The rows are grouped in 4 ways, from coarse to fine. Each group lies inside one group of the grouping before and may be the whole of it. The rows also spread widely along 19 directions, which tell nothing about the answers.
(in the rows, 128 means zero)
Some rows, each with its group in each grouping after it:
[105  68 162 119 139 119 180 138 100 149 132 106  67 177 121 114 128 130
 113 139  82  96 111 126 151 104 114  94 127 131 105 124 154 116]
tun j_440 Ramu j_172
[ 77 153 116  90 151  86 157 117  98  88 178 119 163 170  92 155 123 156
 122 162 192 101 153 126 161  99 148 145 154 150 131 149 206 150]
tun j_408 Tupob j_604
[182 127 182 202 100 175 208 102  97  74 179  95 128 125 165 153 204 124
 148 124 152 125 143 106 147 113 147  79 121 102 106 169 145 123]
durul j_574 Feza j_642
[141  82 147 242 103 174 171  95 209  93 118 133 139 136 181 170 115 130
 167 102 122 160 112 119 145 126 123 129 172 119 112 150 124 166]
tun j_724 Ragi j_80
[ 41 101 114  89 157  87 164 147 121  97 143 129 104 193  82 147  71 125
  99 129 133 115  83 128 141 115 139 110  79 158 136 142 171 130]
durul j_574 Guv j_149
[127 131 130 132 108 193 150 158 210 191  74 125  99 172 131  83  81 151
 127 108 132 118 143  85 130 119 100 152 119 125 131 141 103 143]
durul j_506 Namut j_475
[124 102 143 232 137 127 173 140 145 119 103 120  92 124 147  89 152 111
 177 142 120 129  94 118 116 131 119 114 117 146  60 135 110 163]
tun j_440 Ramu j_494
[115 125  95 118  61 139  73 103 107 152 145 132 152 120 108 188  99  89
 150 106 124 129 191 167  89 121 158 111 153  89 115 121 129 107]
tun j_408 daz j_221
[135 164 173 178 185 143 102 121  99 123 147  84 138  92 108 102 136 155
 143 183 178 145 181 122 100 121 137 131 126 114  91 142 113 101]
tun j_408 Vuf j_165
[ 52  75 142 165 146  85 199 149 162 127 124 152 120 118 144 125 161 118
  99 190 101 127 142  91 186 109 167 130 111 169 117 154 154 138]
durul j_574 Guv j_115
[121 170 100 131 135 138 108 193 111 158  64 124 150 131 121  88  87 140
 112 123 149 110 136 134  94 163 117 132 110 127 116 121 117 125]
durul j_574 mavul j_383
[140  93 117 199  71 120 136 144  90 166 138 110 117 162 133 120 113 119
 185 143 113  95 126 164 127  89 118 117 208 118  69 121 157 114]
tun j_724 Ragi j_793
[120 109 123 161 122  94 108  85 111 152 166 138  96 105 160 117 159  91
 167 127 129 161 144 121 131 114 123 120 108 144 112 120 130 165]
tun j_440 Ramu j_172
[122 133 137 114 146 180 133 146 194 165  74 120 109 118 157  90 142 103
 143 165 106 133 163  78 161 101 131 136 147 124 161 121 133 125]
durul j_574 mavul j_383
[141 149  79 126 118 101  99 134  75 124 104 132 149 146 141  99 127 108
  99 101 111 154 168 190 111 147 103 129 126 146 132 116 142 195]
tun j_408 Tupob j_604
[152 195  84  88 152 107  92 122 141 119  85 140 100 184  96  76 122 104
 144  98 147 177 130 158 157 108 101 175 161 102 157 135 142 171]
tun j_724 Ragi j_793
[152 120 150 130 136 142 153 127 145  99  89 120 153 152 127 133 143 166
  82 119 148 112 124 130 120 194  77 139  93 122 100 133 105 116]
durul j_574 Guv j_149
[143 108 126  92 103 116 107 109 160 123 108 133  96 171 112 133 145  82
 129 128 125 155 124 118 153 146  91 147 103  63 116 121 134  50]
durul j_574 Guv j_115
[143 115 135  68 150 149 157 147 127 174  99 144 117 136 131 111  83 127
 100 137 111 119 117 105 130  81 153 123 186 152 100 111 110 104]
tun j_408 daz j_221
[131 125 153 155 154 136 129 105 143  45 148  97  91 158  86 150 111  91
 142 128 127 186  90 142 114 114 138 106  94  95 123 151 130  82]
durul j_506 Namut j_475
[163 156 121 143 105 162 137 160 145 149  89 129 143  88 119 105 137 134
 154 144 142 104 130 109  92 132 144 143 143 125  87 133  94 115]
durul j_574 mavul j_383
[115 147 122 113 107 156  60 140 136 119 138  96 131 125 121 141 147  64
 155 126 130 128 154 115  81 142 136  62  65  95 139 106 125  19]
tun j_440 Ramu j_172
[ 95  76 143 135 132 138 163 152 130  91 125  88  82 165 137 143  61 122
 130 133  97 141  91 110 183 133 108 134 109  68 173 130 213 114]
durul j_574 Guv j_149
[ 94 130  92 131 148  85 137 146  58 142 115 130 117 167 115  95  65 122
 118 117 151 134 108 156 102 141 108 129 109 149  73 114 152 188]
tun j_724 Ragi j_793
[142 102 171 105 154 162 166  99 170 119 114 107  82  99  97 132 117 164
 123 148 106 140 115  98 138 123 128 171 128 106 135 141 115 152]
durul j_506 Namut j_475
[109 144 102  77 151 115 149 153  87 141  97 120  92 155 100  89 105  88
 165 144 111 106 101 135 131  81 147 118 168 133 111 105 174 171]
tun j_440 Ramu j_172
[ 98  66 128  80 123  98 159 132  94 108 138 123 155 141 140 181 123 134
  88 160  92  87 110 140 155 130 125 111 156 150 137 101 186  99]
durul j_574 mavul j_383
[118  82 166 123 132 171 184 130 159 115 124 108 160 127 158 156 147 159
  87 148 129  77 136  86 120 159 119  95 107 158 104 120 123  97]
tun j_408 Tupob j_604
[105 161 134 132 165 150 175 148 129 144  42 137 140 147 136 110 136 122
 135 113 172  88 126 106 112 173 131 102 120 120  71 119 114 176]
tun j_440 Ramu j_172
[131 115 118 133  79 120 110 106 147  96 139 118  89 130 119 182 120  92
 181  98 114 149  99 131 160 125 136 134 142  47 176 133 170  97]
durul j_506 Namut j_475
[119 117 161 104 148 168 155  71  95 150 102 103  94 118 103 171 128 125
 183 123 147  79 124 124 113 121 148 104 171  82  98 112 125 188]
durul j_574 Guv j_115
[168 131 133 146 137 120 120 144  82  89 123  75 104 135 125 107 122 137
 176 147 138 110  70 141 131 142  79 141 148  89 126 107 176 102]
durul j_574 mavul j_383
[101 104 123 114 148 170 104 138 126 141 138  79 135 150 177 114  88  99
 158 172 121 115 126 104 133  93  99  91 136 160 165  78 188 106]
durul j_574 Feza j_642
[132 185  99 171 113 117  96 154  94 108 131 115 138 112 109 123 124  94
 200 117 178 121 114 137  88 123 162 103 138  97 102 132 134 105]
tun j_408 Vuf j_165
[161 121  96 185  58 127  79 134 142 186 124 140 105 153 119 129  92 125
 196  88 115 122 115 172 117  85 121 136 221 106 113 129 105 102]
tun j_724 Ragi j_793
[157 105 119  86 115 140 102 133 102 183  76 127 130 131 154 143  87 145
 126  97  89  91  98 161 123 127 103 118 213 130 153  74 120 130]
durul j_506 Namut j_475

New rows. What belongs after each?
[165 143  94 134 106 104  93 145  85 127 160 127 141 102 175  98 126 119
 131 113 150 150 103 118 114 144  97 127  83 154 143 108 139 110]
durul j_574 Feza j_642
[126  97 130  99 126 124 123 121 121 140 138 118  93 167 114 128  91  93
 139 130 131 133  80 117 105 110 112 105 110 131  91 104 127  69]
durul j_506 Namut j_475
[104 137  98  94 105 168  60  81 167 125 108 105 173 131  86 195  85 129
 187 121 153  96 161 161  78 145 115 143 175  93 135 100 136 152]
tun j_408 Vuf j_165
[121 134 112 132  82 175 101 129 173 132  69  97 111 180  93 123 200  62
 176 131  91  82 170 162 103 125 113  79 128  93 123 123 114  97]
durul j_574 Guv j_115
[112  94 153 208 136 174 184  99 172  74  92 104 123 141 116 173 124 120
 185 134 126 111 105 141 112 130 145 108 173 106  78 143 126 182]
tun j_408 Tupob j_604
[124 119 140  89 145 145 154  89 174 119  75 141  68 112 134 157 147  93
 159  96 109 141  98  95 178 131 149 136 145  63 175 128 133 171]
durul j_574 Guv j_115
[130 163 115  72 176 108  89  76  94 153  95 159 140  90 107 135 120 108
 127 134 170 162 146 141  97 141 142 151 140 129  90 106  92 179]
durul j_574 mavul j_383
[170 158 133 109 119 166 150 139 116 128 129 121 143 137 200 108 161  95
 119  99 157 132 148  79 146 129 123  84 115 118 141 116 147 104]
tun j_408 Vuf j_165
[106 131  88 163 127  92 150 136 147  75  87 182 131 146 156 129 147  32
  91 103  85 227 144 157 158 127 168 112  99 135 140 155 136 177]
durul j_574 mavul j_383
[160 138 155 155 191 129 154 155  93 113  81 124 174 129 202 102 130 114
 106 170 167 145 107 102 152 150 109 112 162 135  82  95 148  89]
durul j_574 mavul j_383
[117 136 120 106 138 117 128 124  93  68 126 124 119 177  97 155 114  74
  98 112 107 180 136 173 145 114 151 101 113  86 152 146 164 110]
durul j_574 Feza j_642
[ 70 108 133 169 152 104  78 116 128 159 142 104  93 187 100 122 135 122
 156 138 131 106 146 169 112  99 110  79 135 163 122 129 112 102]
tun j_408 Tupob j_604
[115  78 108 197  96  71  89 114  57 119 154 121 155  87 147 171 105 125
 168 127 127 116  96 178  74 176 108 111 128 134  69  90 140 132]
tun j_440 Ramu j_172
[ 91 149 104 145 130  89 107 158 117 148 103 133 110 129 160 116 182 114
 138 103 107 101 139 140 174 126 140  87 148 138 200 127 150 135]
tun j_724 Ragi j_793
[127 164  75  73 115 115  95 144 156 175 146 147  94 135 126  57 117  85
 140 132 141 167 152  86 134  75 133 157  99 160 148 130 133 128]
tun j_408 Tupob j_604
[ 95 115 126 130 106 123 149  75 156 143 171 136 114 115 126 154 152 151
 151 114 180 107 150  86 125 141 127 142  84 144 113 150 123 185]
tun j_408 Tupob j_604
[129 129 150  69 134 108 146 109 172 130 107 146  75 160  14 150 135 155
 120 137 130 123 122 135 152 108 152 182 166  65  95 171 100  69]
tun j_724 Ragi j_793
[126 126 118 131 106 104 120 108 118 123 189 130 155 206 129 150  96 163
 104 115 158 143 171 160 168  84 106 148 180 145 153 154 178 128]
tun j_408 Tupob j_604
[ 47 151 105  92 164 119 124 164 138 138 133 123 121 165  74 115  81 126
 137 148 137 102 129 125 112  75 167 104 126 177 143 134 151 132]
tun j_440 Ramu j_172
[132 147  79  71 117  41 107 159 110 123 115 178 132 108  97 134  98 158
 102  89 132 132  73 146 139 158 132 182 136 127 147 126 132 118]
tun j_440 Ramu j_172
[117 144 141  94 138 125 172 160 143 156 105 155  97 156 151 130 146 118
 104  96 131 119 122  81 204  97 172  98 162 101 170 148 145  80]
tun j_724 Ragi j_793
[104 103 132 111  73 115 140  69  94 143 201 120 121  86 147 180 193 144
 118 107 143 102 193 103 138 162 129 116  64 115 144 139 152 163]
tun j_724 Ragi j_793
[ 88  95 127 144 117  95 148 120 162 112 180 139  72  61 115 122 145 141
  95 130  94 175 141  89 137 140 151 159   7 152 170 179 115 164]
durul j_574 mavul j_383
[103 153 115 119 150 108 121 174  81 148 128 127 138  98 117 111 126 158
 106 138 109 101 137 150 128  95 171 106 146 181 176 137 129 139]
durul j_574 Feza j_642
[ 61 129  61  83  75  72 114 160 105 129 179 134 154 136 114 143 146 109
 130 142 128  73 149 131 126 106 156 104 107 186 158 124 186 117]
tun j_408 Tupob j_604
[119  99 129  61 109  92 120  98  70 113 162 118 146 124  98 199  93 155
  94 138 116 122 139 162 146 132 131 154 161  95 152 115 185 115]
durul j_506 Namut j_475
[178 128 105 144  68 157 124 138 132 199 135 114 100 117 133  65 142 126
 198 147 134  86 127 108  89  91  98 146 147 156  73 115 105 141]
durul j_574 mavul j_383
[118 108 131 164 124 105 146 135 123  69 153 131 117  97 145 154  77 128
  85 102 118 207 106 116 142 164 141 146  53  99 159 154 152 129]
durul j_506 Namut j_475
[135 111  92 108 129  59  95 122 129 109 129 157  83 147  82 104 132  77
 107 130  66 203 116 182 140  91 136 154 138 134 126 137 121 108]
tun j_724 Ragi j_793
[197 149 153 144 149 172 149 113  94 114 150 116 144 121 145 115  84 139
 122 131 164 175 128 118 104  98 130 137 153 131  88 136 119 135]
durul j_574 mavul j_383
[151  95  94 172  83  75  84 114 145 124 164 138 107 171 139  99 139  90
 161 141 130 176 101 147 138 114  67 157 110 144  98 123 137  80]
durul j_574 Feza j_642
[158 107 121 128 127 116 177 112  80 103  92 141  71 106 114 129 125  52
 154 107  86 161  57 149  96 115 170 100 133 111  63 115 108 175]
durul j_506 Namut j_475
[128 109 142  98 104 156 119  79 165 110 139 102 122 139 136 181 202 135
 136 102 107  87 153 130 151 138 111  92 140 112 190 124 137 113]
tun j_724 Ragi j_793
[156 122  93  81  79 126  92 158  71 157 163 101 147 125 183 100 129 109
 115 132 115 108 155 116 127 126  93 110 116 143 158  84 184  81]
tun j_408 Tupob j_604
[127 103 142 119  99 132 186 118 169  99 148 135 136 143 111 184 137 178
 112 123 102 104 136 131 194  92 157 154 207 115 173 167 167 130]
tun j_724 Ragi j_793
[170 133 139 147 151 189 142 136 163 106 115 116 137 118 149 121  95 138
 142 110 119 130  86 118  93  90 144  98 177 173 126 122  86 125]
tun j_408 daz j_221
[ 92 146 140 170 142 134  99  85 112 136 104 130 107 143  81 170 116  92
 152 103 153 164 185 172 103 132 169 102 135  65  93 156  98 152]
tun j_408 Tupob j_604
[184 142  80  93  75 114 103 146 104 112 132 137 176 117 174 121 112  91
 142 121 153 143 104 109 119 159  91 153 126 106 103  82 175  76]
tun j_440 Ramu j_494
[102 129 105 123 141  92  84 122  85 128 119 112 129  66  76 112 124 152
 112 155 112 131 158 171  72 178 115 164  63 147 114 124 108 189]
durul j_574 Guv j_149
[ 95 124 107 128 104 140 160 145 141 119 131 111 135 114 120 111 179  90
 163 163 133  74 137  97  85 128 147  91  80 166  78 121 134 137]
tun j_408 Vuf j_165
[102 134 109 125 163 102 113 184  64 127 113  82 107 136 157  84 114 115
 153 138 129  87  72 120 129 144 100  83 114 140 149  82 184 103]
tun j_724 Ragi j_793
[ 91 147 148 151 163 156 185 127 141 147 136 117 139 112 173 100 154 173
 108 133 176 104 172  64 144 141 128 117  83 178 135 146 136 206]
tun j_724 Ragi j_793
[139 157 142 115 119 142 153 169 128 142 107 129 105 116  66 112 159 130
 110 141 105 110 168 131 123  90 196 117 149 106 115 171  97  78]
tun j_408 Tupob j_604
[147 105 138  73 109 139 166 102 145  69 145 139 157 107 132 170 153 123
  35 117 116 169 160 101 129 183 130 138  46 109 120 142 129  97]
tun j_724 Ragi j_793
[ 94 159 154 147 154 103 169 126 106 109 121 130 118 105 144 134 229 111
 117 134 140 122 190 109 185 135 177  94 115  98 155 164 153 151]
tun j_408 Vuf j_165
[177 155 118 110 109 109  79 113 126 115 151 145 121  82 129 150 127 135
 127  79 150 171 108 117 127 148 134 151 120  85 161 135 109  67]
tun j_724 Ragi j_80
[ 90  96 143 137 101 128 113  73 127 113 172  90 124 150 139 193 154 121
 164 136 135 106 159 135 157 126 109 104 135 101 166 121 186 123]
durul j_506 Namut j_475
[154 116  88 116  79  93 111 107 144  94 121 157 104 149 101 168 140 106
 138  54 101 138  81 177 119 141 127 126 141 111 141 137 104 127]
tun j_408 Tupob j_604
[142 161 161 115 166 138 141 136  97 119 117 101 147  68 142 127 151 206
  84 132 147 113 166 105 156 174 129 152 126 101 177 139 145 146]
tun j_724 Ragi j_793
[110 156 143 193 123 135 145 172 120 149  98 135 167 114 133 112 154 168
  77 126 134 118 211 141 120 161 146 119 107 132 110 164 102 136]
tun j_440 Ramu j_494
[144 113 127 124  81 117 164 107 195 146 150 176 147 199 119 149 139 163
 104 118 156 130 145 123 180  86 115 170 176 152 114 171 120 105]
durul j_574 Feza j_642
[110  98 155 176 108 153 217 126 108 152 110 126 114 152 139 153  97 119
 175 141 170  91 115  92 147 119 149 120 164  81  39 139 160 155]
durul j_574 Guv j_149
[133  83 176 117 172 169 180  85 155  90 106 103 146 114 142 169 151 134
 147 181 126  94 100 103 139 124 129 115 178 140  99 103 138 134]
durul j_574 Guv j_149
[123 104 131 185  98  69 150 120 145 169 135 167 126 150 156 111 183 129
 129 150 151 131 143 120 168 119 112 148 145 159  75 143 118 117]
durul j_506 Namut j_475
[165 146  92  79 102 152 149 125 123  98 111 124 169 144 132 139 121  93
 174 132 158  91  82 119 103 113 126 123 175 136  91  92 158 135]
durul j_574 Guv j_115
[ 82 100 154 159 158 103 181 138  82 130 120 120 137 156 152 118 178 116
  87 165 124 103 160 130 144 136 132  76 113 162  76 128 152 128]
tun j_724 Ragi j_80
[118  91 152 210 126  92 143 118 124 116 131 151 136 169 153 179 148 119
 130  97 132 117  75 165 127 118 142  53 171 163  93 132  90  73]
durul j_506 Namut j_475
[130 159  78 155  90 104 112 145 125  74 108 145 171 130 126 135 167  64
 130 114 125 154 144 162 103 154 148 107 108 123 105 134 137 114]
tun j_724 Ragi j_80
[161  97 111  46 128 122 103 139 127 132 113  96  99 131  89  89 101 112
 145 180  97 107  58 123  85 120  80 155 126 150  88  69 131  63]
durul j_506 Namut j_475
[117 132 137  98 149 135 109 139 163 113  77 107 139  95 105 132 189 149
 120 163 113  79 134 124 117 174 113 128 111 132 149 114 107  92]
durul j_574 mavul j_383
[131 148 134 115 195 122 124 168  60 126  75  98 126 141 134  75  99 109
 111 171 101 148 143 157 146 112 121 128 175 112 122  97 177 135]
tun j_440 Ramu j_494
[153 108 118 152  85 123 109 103 139  99 123 122 107 129 127 158 164  96
 163  98 118 128  97 148 108 160 104 112 108  97 118 124 111 102]
durul j_574 mavul j_383
[167 138 137  51 139 115 148 141 163 111 122 147  87 166  90 112 171 159
  77  88  82 116  95 138 160  92 127 127 150 155 183 150  97  87]
tun j_440 Ramu j_494
[129 124  83 167  68 122  95 147 184  94  81 122 137 111 109 125 153  85
 171 131 120 132 131 137  93 198 100 157  78  75  93 124 123 102]
tun j_408 Vuf j_165
[149 140 124  96 125 133 155 114 163  87 129 124 133 135 152 102 188 113
 102 142 139 153 153  87 169 146  95 157  74 123 156 139 160 138]
durul j_574 Guv j_115
[156 123 111  77 100 115 119  89 151 142  79 165  99 111 125 161 158  77
 153  91 108 140  97 131 137 135 143 134 162  88 128 107 101 128]
durul j_506 Namut j_475
[104  86  93 173  58 117 172 183 138 135 120 115  61 164 162 111  93  87
 188 105  99 113  81  95 181 122 118 130 122  71 143 132 213 130]
tun j_408 Tupob j_604
[156 168  94 167 106 115  98 151 140  90  88 144 206 136 128 128 147 104
 145 143 155 135 142 165 101 151 122 138 168 127  76 117 127  89]
tun j_440 Ramu j_494
[ 73 100 143 131 160 109 166 175 121 144  71 124 124 128 146 134 142 142
 106 141 118  64  94 106 145 169 135  86 125 136 113 108 134  92]
tun j_724 Ragi j_793
[121 147 133 107 150  98 154 108  88  98 126 160 166  83  74 189 126 164
  97 123 160 116 118 157  94 143 188 134 148 144  86 151  91 155]
durul j_574 mavul j_383
[109 126 141  57 126 183 129 106 175 169 123 117 112 154 157 141 168 105
 142 117 137  77 148  68 148 106 124  74 117 143 178 107 127  99]
durul j_574 Guv j_149
[161 169 141 151 119 173  95 135 124 162  92 114 131 150 140 110 152 150
 124  72 146 105 168 147  98 156  97  91 124 111 135 129  79 116]
tun j_440 Ramu j_494
[ 90 168 100 104 162 112  88 151 130 127 125 108 141 150 107  83  92 124
 119 178 147 167 186 126 155 107 117 176 128 123 159 132 194 131]
tun j_724 Ragi j_80
[162 145 139 137 143 138 148 160  90 108 124 110 181  69 176  98 155 157
  81 164 127 127 157 110 127 152 125 135 112 157 138 120 143 132]
durul j_574 Guv j_115
[ 90 142 145  78 136 175 115 124 129 113 156  74  54 158  69 146 100 111
 139 104 125 126 141 108 119 108 145  88  55  70 194 153 149  90]
durul j_574 mavul j_383
[155 125 121 114 110 112 117 133  76 135 122  87 138 107 146 111 156 151
 158 161 143  71 133 128 134 163  75 154 156 106 111  89 177 122]
tun j_408 daz j_221
[155 151 116 166 126 137  64 103 113 135 141 115 157 161 125 151  45 152
 174  98 200 146 109 157  93 130  91 142 184 103  98 112 125 103]
tun j_724 Ragi j_793
[129 120 121 189  99 146 208 151 182 123  40 174 153 162 162 143 107 116
 134 103 171 134 102  98 157 179 125 154 138  82  58 147 128 158]
durul j_574 Feza j_642
[137 126 128 140 136  97 172 154 122 128 107 149 159 133 193  96 143 133
  86 144 171 145 128  75 173 175  96 156 103 128  87 121 165 111]
tun j_724 Ragi j_80
[ 93 144 105 103 114  95  91 117 173  99 141 113  84 181   7 129 152 124
 153 150 120 123 157 172 126  94 134 161 127 104 137 172 134  98]
tun j_408 Tupob j_604
[152  41 152  80  99 150 150 107 105 131 148  83  89 148 105 138 133  95
 135 187  56  98 117 138 118  92 104 113 147 117  82  94 155  67]
durul j_574 Guv j_149
[116 123 136 196 140 104  64 116  83 162 186 123 136  94 197 119 141 142
  96 109 120 178 191 145 132 122 121  91 104 171 182 132 119 124]
tun j_724 Ragi j_80
[160 142  81 112  98  96  81 163 113 147  92 157 138 164 132 124  75 128
 111  63 113 136  74 179 111 131 107 125 168 145 150 106 105 100]
durul j_506 Namut j_475
